All groups share one centre, and each spreads out both ways along 12 directions, with some noise.
In the rows, zero is written as 128.
Known rows, each followed by its group:
[100 148 140 145 158 130 145 148 110  63 104 146 104  79 165 116 121 142
 172 133 118 152 147  74  85 139] : Z270
[124 108 165 112 120 113 122 130 103 111 153 141 144  45 163 109  82 112
 107 153  54 138 143  90 124  40] : Z69
[128 140 226 116 115 120 139 134 119 134 166 181 191 131  39 148 151 120
  30  97 155 140 150 139 201 128] : Z431
[130 155 134 123  89 142 192 153 133 118 121 135 135 148 161 132 155 137
 182  67  78 119 134 136  77 117] : Z431
[147 137 152 123 111 178 128 139 172 161  52 123 178 142 103 175 136 117
 134 125  77 166 137 156  99  90] : Z69
[108 173 184 148 126 113 191 136 123 151  94 115 109  76 166 135 161 116
 174 127 160 140 138 131 138 119] : Z270
[146 103 159 121 126 117 132 142  74 160 138 120 198 133  71 137 146 115
  91 112 123  82 101 181  73  75] : Z431
[102 168 112 100 168 129 137 144 121  78 103 177 136  86 170 116 124 125
  89  96  78 131 171  93 135 107] : Z544
[138 148 101 118 119 134 125 152 125  84 108 156 150 129 187 124 144 176
 134 124  61 130 140 136  76  77] : Z544
[ 67 142 142 115 139 108 110 136 104 174 117 106 154 112  95 162 191 148
 125 125 177 145 101 101 106 119] : Z270
[156 107 137 142 113 141 123 111 133 151 117  88 127 148  83 143 169 127
 157 143 145 133 104 136  79 143] : Z69
[111  94 103  96 122 113 111 104  94 161 193  87 114  92 161 139  93 131
 105 136 138 119 101 170 141  64] : Z69
[144 176  92 125 119 127 162 118 131 144 122  86  85 106 165 115 160 137
 162 140 145 125 128 150 131 145] : Z69
[128 138 212 133 100 187 151 113 146 159  86 126 146 103 114 157 141  97
 142 108 120 200 164 115 148 106] : Z69
[145 140 154 129 153 100 169 129 105 151 142 125 127 136 125 151 160 118
 107  90 175  78 114 202 119 118] : Z431
[117 121 149 119  69 130 157 119  82 155 147  79 147 103  92 112 144  96
 144 139 126 166 127 120 105 134] : Z69
[138 126 140 147 124 108 104 168 167 116  75 149 167 153  82 130 124 149
 137 181  97 122 116 111 117 127] : Z69
[158 132 165 116  57 146 145  90 152 166 163  76 119 114  80 151 172 131
 115 146 156 189 134 158 171 135] : Z270
[ 96 145 118 120 170 107 146 154  99 149 124 138 136 131 121 142 114 100
  77 102 190 103 143 196 168 129] : Z544
[161 151 164 129 169 135 164 124 144 129  92 146 101  81 207 135 136  94
 120 100  93  95 153 147 126  67] : Z270
[153 111  99 132 104 106 124 151 143 108 135 142 137 158 121  82 102 123
 121 146  63  89 121 115 127 123] : Z270
[125  85 150 160 178 138  96 132 129 169 113 161 144 177 123 136  51  95
 153  92 159  73 101 145 150 132] : Z431
[133 122 174 112 152 143 130  66 159 203  73 122 147 109 150 195 209  85
 151  92 117 105 123 129  86 114] : Z69
[159 141 146 149 121 113 126  65  82 117 195 130 121 101 156 111 121 132
 129 156 160  92 123 175 152 168] : Z544
[133 146 141 139 200 120 111 112 132 136 127 136 115 107 129 137 146 139
 107 142 178  98 121 127 154 134] : Z544
[105 112 104 111 175 140 122 133 118 127  99 127 144 111 115 151 105 110
 132 119 107 114 130 136  70 114] : Z270
[ 94 131 117 137  88 156 144 124  91 131 138 124 129 175  96 114 120  99
 137  99 194 172 142 150 153 204] : Z69
[154  80 144 127 132 183 141  65 139 120 132 116  97 120 140 165  98  77
 153 113 125 143 143 169  90 152] : Z270
[127 143 113 163 113 133 122 165 160 100 116 144 114 140 118  89  54 149
 165 165 104 150 134  76 175 156] : Z431
[162 112 188 148 134 167 153 104  81  91 182 120  91  92 170 108  96 118
 111 113 174 168 158 146 146  99] : Z69
[106 138  94  90 156 122  92  84 129 145 164 134 150  94  71 149 115 112
  44 155 141 120 137 156 190 164] : Z544
[121 151 160 141 114  63 144 178 131 120 108 142 141 112 151  86 184 141
 137 145  91 109 124  36 114  81] : Z270
[125 147 116 105 121 169 146 126  86  92 160 161 145 158 116 133 120 131
  85  61 153 145 162 190 148 163] : Z69
[104  86 100  98 129  96 157 138 111 160 124  87 138 108  74 163 110  72
 116 134 111  98 112 180  73 120] : Z431
[127 101 107 142 201 113 128 129 189 118 103 116  74 114 113 175  88 105
 115 169 153 109 126 163 143 145] : Z544
[150 146 113 126 117 176  84 101  94 157  92  94 168  91 163 113 132 135
 119 180 108 170 138 152 107  79] : Z431
[124 101 147 146 206 107 155 107 119 132 122 122  83 106 142 162 119  84
 151 107 171  71 115 153  76 147] : Z270
[122 174 125  97  55 155 135 102 106 137 152 103 147  88 155 112 186 155
 134 127  96 187 141  86 128 105] : Z69
[111 178 141 121 148 141 118 169 122 127  69 140 163  94 165 133 152 166
 118 140 106 161 143 112 126  57] : Z270
[119 138 124 121  68 149 136 136 172 131 111 130 106 160 147 130 119 132
 154 117 105 196 143  88 177 132] : Z544
[102  65 150 127 133  63 130 170 120  82 140 141 117 129 154 145 132 138
 128 140 116 121 116 117  56  63] : Z431
[ 74 105  82  96 211 107  88 144 163 129 123 148 108 127 102 157 115 127
  86 106 135 106 120  85 140 133] : Z270
[103  40 173 148 127 158  74 121 127 125 116 143 149 154  50 133  82  87
 137 138 134 185 127  53 113 160] : Z270
[113 113 192 134 153 145 156 102  72 154 105 144 163  94 144 154 109  43
 125  81 137 109 158 175 110 115] : Z544
[141 156 126 138 137 105 136 144  94 140 134  95 148  94  80 109 139 150
 128 171 145  98 100 153 100 125] : Z544
[120 124 129 102 134 154 138 141 142 192  83  95 159 121  88 155 149 102
 124 103 103 125 115 136  92  85] : Z544
[138 124  89 123 135 143 116 155 168 106 106 163 127 149 186 138 102 171
 155 113  61 105 117 120 102  81] : Z431
[103 152 123  98 119  79 117 121 128 167 141 120 153  71 140 135 159 139
 111 161 102  96 106 116 144  88] : Z69
[ 99  99  89 134 111  89  92 156 105 111 144 134 127 175 168 117 134 181
 176 144 130 114  82  96  81 109] : Z431
[114 114 159 126  98 179 100 106 147 140 107 169 167 136  95 130  76  92
 133 103  82 166 156  70 177 155] : Z431
[128 102  96 134 141 110 124 137 110 143 105  66 127  92  79 120  81  89
 125 200 120 130 118 151 100 124] : Z431
[135 137 105  98  92 151 151 112 133 138 152 100 139 141  85 147 183 147
 125 103 113 148 118 149  81 146] : Z69
[131 162 152 116 135 154 176 114 160 137 122  80  88  61 122 163 155 131
 120 136 159 176 147 157 141 121] : Z270
[123  71 190 135 119 144  77  78 105 117 136 147 168 104  93 161 111  93
 111 166 133 172 145 123 112 143] : Z544
[165 106 194 140 124 141 108  68  86  95 191 154 126 105 150  90 152 112
  94 126 154 131 151  91 150 139] : Z544
[161 149 192 157 150 154 138 113  98 156 136 137 156 128  90 117 111  95
 106 110 174 109 143 152 182 154] : Z431
[117 135 128 119 134 140 104  64 154  99 168 180  91 143 189 131 162 151
 148  89 133 122 137  69 151 183] : Z431
[151 114 127 140 102 118 167 126 169 123 158 130  40 189 171 113 119 103
 130  85 180 133 140 142 199 160] : Z544
[135 112 102 110 194 132 118  81 165 133 125 132  97  93 133 176  92  84
  90 131 122  89 141 181 142 136] : Z544
[ 66 114 135 138  67 133 119 137 124 156 102 137 156 173  89 140  77  91
 168 126 137 178 131 107 173 181] : Z270

New rows, each followed by its group:
[181 200 120 130 128 176 149  96 176 145 117 129 112 141 141 128 151 169
 142 115 138 129 138 161 188 159] : Z431
[116  82 184 120 147 134 126 103 150 140 132 154 124  92 136 178  93  82
 118 110 114 132 132 121 142  90] : Z69
[129 148 120 139 128 154 112 139 153 197  80 104 156 148  90 150  92 125
 125 145 146 144 118 181 186 123] : Z431
[121 122  88 123 152 104 129 134 198 134 131  97  60 135  88 140 131 134
 134 149 156 121 105  95 161 174] : Z544
[165 128 112 106 120 149 158 101 147 155 132  99 109 107 134 120 141  99
 135 106  87 101 127 131 113 117] : Z544
[129 132 155 105  98  81 124 125 115 167 146 165 172 137 162 103 169  94
  86  87  78  78 131  91 156  85] : Z270
[130 183 149 131 134  63 136 134 134 105 165 143 138  98 102 110 193 179
 106 170 135 101 117  89 152 149] : Z69
[169 123  80 110 142 146 100  84 223 167 140  81  66 127 107 141 166 162
 135 155 120 121  97  84 157 142] : Z544
[105 101  62 123 160 105 121 141 120 115 162 128  98 165 135 139  49 123
 103 118 159  88 112 199 154 146] : Z69
[135 126 136 104 107 167 122  79  64 142 184 110 142 105 170 126 163 133
  98  93 149 152 132 156 120  88] : Z69
[120 103 164 120  66 139 126 117 130 126 132 140 148 138 106 109 120  90
 134 124  90 169 148  63 139 141] : Z270
[128 102 207 108 123 171 163 105  95 140 156 129 144  77 119 161  87  72
  89  80 127 166 163 169 146  73] : Z69
[143 103 170 102 121 154 121 119 191 170  89 118 144 146 114 212 163 138
 111 109 119 172 125 167 119  64] : Z431
[150 129  96 100 102 124 170  88 141 157 139  61 106 112  87 153 184 110
 147 139 124 116 113 163  73 166] : Z431
[144 110  86 126 118 110  92 130 150 150 129  94 116 148 118 135 147 164
 147 181 130 114  84 125 104 117] : Z69
[108 156 137 139  97 131 151 139 135 154 117 121 123 151 105 129 113 120
 163 115 166 146 128 131 175 177] : Z431
[ 92 127 151 135 140 115 133 144  72 109 112 165 175 118 140 152 100 107
 115 121 139 125 147 199  98 116] : Z544
[164 109 186 167 149 119 134 128  90 105 172 104  98  76 144  98  88 128
 113 167 177 135 128 142 155  88] : Z69
[134 162 109  97 138 139 157 122 114 122 129 142 153  98 140 128 133 115
  88  97  84 100 151 166 124 103] : Z431
[119  68 117 120 157 106  74 124 112  90 136 134 140  82 138 123  88 113
  85 180  84 130 141 101  95  79] : Z431
[110 124  86 106 156 132 116 110 190 113 118 181 116 181 122 183 143 139
 118  80 114  93 124 149 125 182] : Z69
[120 113 118 124  93 138  99  95  96 114 178 129 148 144  91 120 144 157
 121 144 163 159 116 131 126 180] : Z270
[ 88 149  72 128 127 117 117 121 148 171  78 115 116 152 163 137 122 105
 179 130 136 118 120 131 141 163] : Z69
[132 125 113 130 133 139 116 140 176 100 110 156 113 132 159 130  87 137
 151 130  80 134 135  97 144 119] : Z431
[117 105 161  90 109  89  94  84 128 178 197 159 157 150 122 127 199 113
  46  82 141 102 121  87 199 120] : Z270
[ 63 127  98 122 128 118 131 136  95 141  94 137 121 136 215 138  90  99
 173  98 131 132 132 149 114 115] : Z431
[ 94 144  65 105 119 124  98 139 117 108 119 138 140 104 174 114  91 136
 114 151  80 145 147 117 141 109] : Z431
[136 107 140 123 139 138 129 121 138 105 148 138 119 101 100 120 107  98
  88 125 106 140 150  92 141 137] : Z270
[152 114 169 151 118 121 175 123 161 151 118  74  77 100 103 150 128  98
 156 153 159 150 122 146 141 138] : Z270
[183 130 212 179 135 140 119 140  96 136 100 114 161 107 104 103 149 135
 119 179 169 150 131 140 125  88] : Z69
[100 147 123 156 164 112 106 149 171  97  97 167  98 140 173 153 108 172
 149 150 161 147 128 129 162 132] : Z544
[115 118  73  95  70 154 189 129 115 149 149  64 119 137  71 139 105  97
 147  98 120 155 124 184  92 169] : Z69
[ 71 145 123 123 111  97 145 142  71 172 146 123 160 158 107 136 127 114
 124  95 192 108 109 176 160 155] : Z431
[130 152 188 141 116 130 138  93 122 128 165 146 116 109 109 120 158 118
 110 127 198 163 152 109 201 190] : Z431
[ 93 171  89 102 111 119 112 121  60 106 161 161 159 123 198  94 152 163
 111 100 117 115 142 123 130 125] : Z431
[132 166 124 107 100 112 199 152  98 146 117  82 142 115 138 144 184 125
 136 113 121 120 131 207  68  95] : Z431
[181 178  93 117 165 143 165 100 149 135 130 120  82  95 202 119 119 123
 121 102 108  69 142 186 169 113] : Z544
[195 114 158 132 117 137 109  44  94 105 208 129 115 100 146  92 154 125
 102 148 132 106 129 122 139 147] : Z544
[128 132 153 157 123  76 168 155 141  80 159 137  92 116 115 112 127 134
 134 153 154 129 129 107 144 159] : Z431
[118 117 170 137  86 102 193 143 127 115 136 116 105 135 111 138 165 117
 164 104 142 144 124 124  96 149] : Z431
[169 149 105 132 122 171 131  72 122 131 125 120 117 133 210 159 148 160
 176 121 130 119 122 229  86 121] : Z270
[116 136 158 142 100 101 171 175  98 147 119  76 156 103  41 118 104  92
 105 173 157 150 129 174 146 137] : Z431
[ 81 127 182 128 107 115 154 107  92 141 151 145 129 119 116 105 128  71
 124  85 177 148 151  73 175 194] : Z544
[137 133 129 125  98 170 163 139 130 147  80 111 170 168  48 155 160 102
 137  99 116 150 139 168  83 161] : Z69
[108 121 115 151 126 123 106 171 182 127 121 175 124 199 122 130  65 163
 167 112 134 115 103 102 184 146] : Z431
[145 108 150 124 103 198 133 103  97 132 119 112 128 112 172 130  93  97
 136  96 115 186 159 154 118  74] : Z69
[143 113 173 133 129 110  78 112 139 187 117 142 160 164 151 145 196 136
 117 119 146 104 102 110 134  77] : Z270
[ 89  94  97 100 155 129 144  89 158 195 103 116 115 168 108 202 134  74
 143  68 147  94 112 176 114 179] : Z69
[148  98 109 105 148  95 141  92 147 126 208  86  60  76 148 149 132 146
 129 144 139  87  94 134 111 103] : Z69
[113  86 103 135 117  83 161 131 120  85 129  82  68  83 150 112 118  91
 176 174 101 135 122 102  46 133] : Z431
[105 177 111 131  94 110 151 139 124 143 131  93 122 125 103 102 154 139
 144 153 158 147 123 118 160 178] : Z69
[127 155 132 149 143 105 142 151 139 134  84 127 114 119 198 128 163 146
 188 132 118 100 117 116  92  96] : Z270
[116 117 156 150  89 116  79 165 106 103 107 162 188 134 118  93 102 143
 125 181  84 165 139  71 141 108] : Z69
[120 137 223 153 110 155 148 143 113 112  91 173 185 130  79 130 117  92
 108 111 122 171 175 114 143 143] : Z69
[155  83 128 131 170 119 110 105 141 159 132  93 132 108  40 143  92  89
  93 170 129  83 107 151 122 137] : Z431
[132 139 113 127  52 160 114 118 109 141 130 139 180 168 123 121  93 131
 127 128 114 169 141 173 169 149] : Z270
[ 98 138 110 133 150 134  95 129 129 186 105 145 146 178 137 152  98 135
 138 101 178 112 106 165 184 125] : Z431
[109 125 137 136 112  98 121 167  78  91 132 132 178 123  83 117 142 153
 120 165 121 137 123 124  70 125] : Z544
[157 129 130 104  99 132 138  94 117 125 228  63  73  72 143 125 162 184
 119 152 165 163 107 132 142  94] : Z69
[141  87 187 150 108 149 125  98 151 158 127 119 100 147 117 140 129  91
 146 118 164 171 131  93 157 137] : Z544
[113 145  82 113 131 106 119 174 120 129  93 136 168 121 142 117 132 152
 127 134  68  91 113 121  80  82] : Z270
[139 102 115 125 207 129  90 125 166 134  90 138 112 123 159 163 149 151
 130 125 119  95 111 109  83  72] : Z270
[216 125 185 164 101 169 100  73 100  99 151 121 131 127 189 121 192 190
 162 166 146 154 120 155  74  93] : Z270
